There are 5 ways to turn a row about zero (a turn may also mirror it). The second row of each pair is the first, turned, with some noise. The first 30 pairs use one turn. New pairs use 2 turns, one after the other, and a turn may come again.
Some pairs, each with its turns in order after it:
[  0.5  15.0 -10.5 -29.4 -12.0]
[ 6.7  1.3 34.4 -0.5  4.2]  K909

[ 21.5  36.1  34.4 -22.4  -1.5]
[ 11.8  10.9 -12.7 -35.6  40.9]  K893

[ 17.5  17.2   8.5   6.7 -14.4]
[-12.1  19.1  -5.4 -21.5  10.6]  K893

[ 13.9 -13.8  29.7  -1.3   1.4]
[ 19.0 -10.3 -19.2 -15.1   4.6]  K909

[-19.7  -2.1  -9.7  12.1  -7.9]
[  1.4   1.0 -15.5   3.7  24.8]  K960

[  6.8   3.4 -22.5  -6.5 -21.5]
[-12.7  13.2  28.1  -3.5   0.6]  K893

[-28.2 -15.9 -31.5  19.7 -18.1]
[-36.3  -1.2   8.3   2.8 -38.6]  K909

[-0.5 -8.1 10.7  5.3 -3.7]
[ 6.8  2.7 -5.0 -3.9 -6.8]  K893

[-16.5 -33.4  32.5  13.5 -36.0]
[ 39.9  10.7 -39.5   1.6 -37.5]  K687

[-14.1  34.0 -17.1   6.2 -20.6]
[-37.8  -8.3 -24.8  -5.3 -13.4]  K482

[-17.8  -8.4  18.3   4.1 -18.6]
[13.1 -4.9 22.4 -2.0 22.8]  K960

[-14.4 -15.4  -5.7  20.7 -35.0]
[-15.8   9.9  11.8   6.2  36.4]  K960

[ 14.8 -15.8  30.6 -32.1  18.8]
[ 37.9 -37.3  -7.0  -7.8  14.4]  K909

[-35.0   4.2  33.0 -21.9 -24.3]
[ 27.5 -14.1  25.3 -28.5  25.1]  K960

[-26.7  19.6  31.1  23.9 -10.5]
[ 24.2  28.9  11.1 -10.5  28.6]  K960

[ 25.8 -15.9  13.8 -35.0  -3.2]
[  4.5   5.1  44.5   0.1 -15.4]  K482

[ 11.3 -35.4 -12.8  20.0  26.9]
[  3.7   4.6  19.0 -47.1  -6.5]  K687

[28.3 -9.0 -6.8 -1.7 -0.8]
[ 18.3  -1.4  12.3 -13.8 -20.8]  K482

[ 29.4 -13.2 -24.7   9.3  24.8]
[-12.6  10.2  34.1 -25.4   0.8]  K687

[  4.3  22.6  12.9  -9.2 -19.5]
[-27.3  -4.5  14.6 -16.1   1.8]  K482

[ 10.7 -35.5 -33.8  32.6  34.1]
[ 60.3   1.7 -33.7   7.3 -11.8]  K482

[ 24.2 -14.2   9.9  -9.0  35.4]
[  6.1 -38.3  -6.7 -22.2  -5.1]  K893

[-10.5  12.4 -29.0  29.1 -16.5]
[-30.9  29.8  10.3   4.9 -17.1]  K909

[ 6.2 11.3 25.1 23.6 33.7]
[  3.1 -40.3  28.7  -6.2 -18.1]  K687

[-33.4 -22.2 -20.1 -20.8 -15.9]
[19.5  7.4 32.7 33.9 -6.0]  K893

[-12.2 -15.5  23.4   1.1 -29.7]
[ 16.8   6.1 -31.9   7.4 -23.3]  K687

[ 16.6  18.4 -30.1 -16.6  24.7]
[16.8 11.7 25.8 38.2  8.0]  K909

[  5.1  10.1 -20.3  13.0 -24.8]
[-26.1  13.0  -6.3  -8.4  16.0]  K960

[-34.9 -15.1 -17.9 -20.7  20.1]
[ -5.1 -11.5 -25.7 -30.4  28.3]  K687

[  9.0   9.6   4.7 -31.8  31.6]
[  2.9 -29.6  23.9  26.9  -4.2]  K482

New pairs. What belongs after each?
[ 11.2 -21.4 -33.3   2.3   8.9]
[ -0.7   4.0 -14.3  22.5  34.9]  K960 K960

[ 35.4  12.3   5.6 -22.2 -13.7]
[ -5.1   1.9 -39.9   9.5 -22.5]  K482 K687

[ 35.5 -29.8  34.3   8.8 -10.9]
[-23.1  -5.5  47.2 -22.6  11.6]  K909 K893

[  8.6  25.1 -16.2  25.2  25.7]
[-1.3 -7.6  6.7 45.4 -5.7]  K893 K893

[ -4.0 -11.7 -33.5  18.2 -29.5]
[-3.0 16.4  1.1 27.2 34.6]  K482 K687

[-26.1  -2.4 -17.8  29.4 -29.2]
[-48.3  17.8  -9.6  13.5  14.2]  K909 K482

[ 15.2  36.3  -8.1 -13.5  -0.5]
[ 32.8 -11.5 -23.8  -0.6 -14.0]  K893 K960

[ 11.1 -25.6 -19.9  -0.1  25.4]
[ 10.5  -3.4   6.7 -40.4 -14.7]  K482 K482

[  8.6 -28.3  26.9   1.3 -19.0]
[  3.1  -5.1 -29.2 -15.6  23.0]  K960 K909

[  8.3 -27.9 -29.7 -33.6  35.4]
[-23.7  50.2  31.9   6.2   7.5]  K482 K960

[10.4 26.0 -1.3 15.2 -3.6]
[-14.8  -7.3 -11.1  25.8  -4.9]  K893 K482

[-31.4   4.0  15.4 -32.7 -13.6]
[ 33.6 -31.4  23.2  18.9  -9.5]  K909 K960

[-18.8 -18.6  10.8   6.9  34.3]
[ 22.9 -18.0  35.4  -2.7  -5.1]  K687 K893

[ 23.3 -16.6   9.7 -30.1   2.6]
[  3.6 -10.0 -12.4 -19.9  35.1]  K687 K960

[-19.6 -29.1   3.8  -0.9  -3.1]
[  5.9   6.5   1.5 -35.7  -2.7]  K893 K482

[ -6.3 -23.0   7.6 -22.5  27.9]
[ -2.8  26.3   3.8 -26.3 -30.4]  K893 K687

[-33.1  15.5 -25.1 -32.3  10.5]
[30.2 30.7 -3.3 41.3 -9.3]  K893 K960

[-32.2  12.7 -29.4 -12.6  30.5]
[ 25.9  13.2 -15.5  10.4 -44.3]  K960 K482

[-14.2  12.7  -8.5 -35.7  10.6]
[  6.6  23.6  11.8   9.1 -28.2]  K960 K482

[-12.0  33.3  30.1  13.5  23.3]
[34.9 33.0  0.2 -7.5 12.4]  K687 K482

[ 20.6   5.8 -26.6  -4.4  27.6]
[-14.6 -39.0  -8.0  -4.0 -11.8]  K893 K909

[ 12.6 -31.2   0.2  -8.3  23.5]
[  1.9   6.9  25.6  13.9 -27.7]  K482 K687

[-12.8   1.4  17.4   5.4  26.1]
[-26.8  14.4   4.9   0.5 -16.7]  K960 K960

[-24.3  20.0 -25.8 -19.1  -3.1]
[-39.5   3.7  -1.5  -4.7 -16.2]  K482 K909

[-18.1  -2.1 -22.7 -32.9 -24.8]
[ 43.5  10.2 -12.0 -10.5  -3.9]  K909 K893

[-30.9   1.4  35.4  19.3  10.2]
[  0.5  -2.5  30.9 -13.3 -38.9]  K687 K893

[ 0.7 -2.3 28.9 11.3 25.2]
[ 37.7 -12.3  19.6   5.2   6.3]  K482 K482

[ 35.5   3.5 -33.2 -13.0   9.7]
[ 29.0  13.3 -31.1   8.9  20.2]  K960 K687

[-23.7  -3.6 -19.9  -1.3 -25.5]
[-30.4 -16.2  -3.6 -10.5   8.1]  K687 K893

[ 34.3  28.8  -9.9 -18.6  16.4]
[ 28.4 -38.8   5.0  15.7  13.7]  K893 K893

[-15.4   9.3   5.4  10.1   0.5]
[ -7.2   9.1 -13.5   4.7   2.9]  K893 K960

[-30.3 -27.4  29.7  23.9  30.6]
[-35.5  -2.1 -27.8 -43.4 -20.2]  K960 K893

[21.4 11.0 13.3  0.0 -0.9]
[ 15.6 -23.5  -1.5  -8.1   1.1]  K482 K909

[19.3 22.7 -0.1 32.4 16.0]
[  3.6  -2.0 -19.4  -4.6  42.8]  K893 K687

[-22.1  25.4 -31.1  -8.0 -14.4]
[  0.1 -26.8  36.8 -26.6   6.8]  K687 K687

[-17.6 -12.2  35.2  -8.6 -30.0]
[-11.4 -45.2  -3.4  13.9  10.7]  K482 K687

[-36.2   6.3  25.4  -2.4 -23.9]
[ 28.3   5.7 -24.7 -17.3 -32.3]  K687 K482

[-28.5 -28.6   5.6  18.1 -24.9]
[-19.2 -23.7  36.4 -17.0 -18.4]  K909 K909

[ 35.8 -22.9   3.5  14.2  36.2]
[ -2.4  36.2 -43.7 -17.5   6.3]  K893 K687

[ 21.8  -5.9  21.5 -30.1 -26.9]
[34.2  7.3 -2.8 22.6 31.5]  K687 K687

[  0.7 -15.5 -24.5  35.3  -2.1]
[  5.5  11.8  15.1 -20.1 -35.9]  K687 K960

[-2.4  0.1 23.8  5.5 35.9]
[ -3.4  -1.0 -14.3  38.8 -21.2]  K909 K909

[-36.3  30.2  11.2   3.7  11.8]
[ -3.8 -27.3  -2.8   0.9 -40.0]  K687 K893

[ 28.1  30.7  -3.2  25.5 -23.0]
[-20.9  -8.7  41.8  10.3  27.7]  K893 K909

[  2.4   7.5 -28.7  31.2  35.7]
[-29.0 -23.0 -17.4  -8.8 -36.6]  K687 K687

[-22.9  30.0  14.1  -5.3  30.0]
[  8.8 -19.1   7.7  47.7   7.1]  K687 K960

[ 16.3  28.6 -13.8   5.9 -23.4]
[-12.4 -22.9  26.9 -16.9 -10.2]  K482 K909

[-23.1  -0.5  14.2  31.9  -3.1]
[-25.4 -13.9 -25.2 -16.3  13.7]  K960 K893

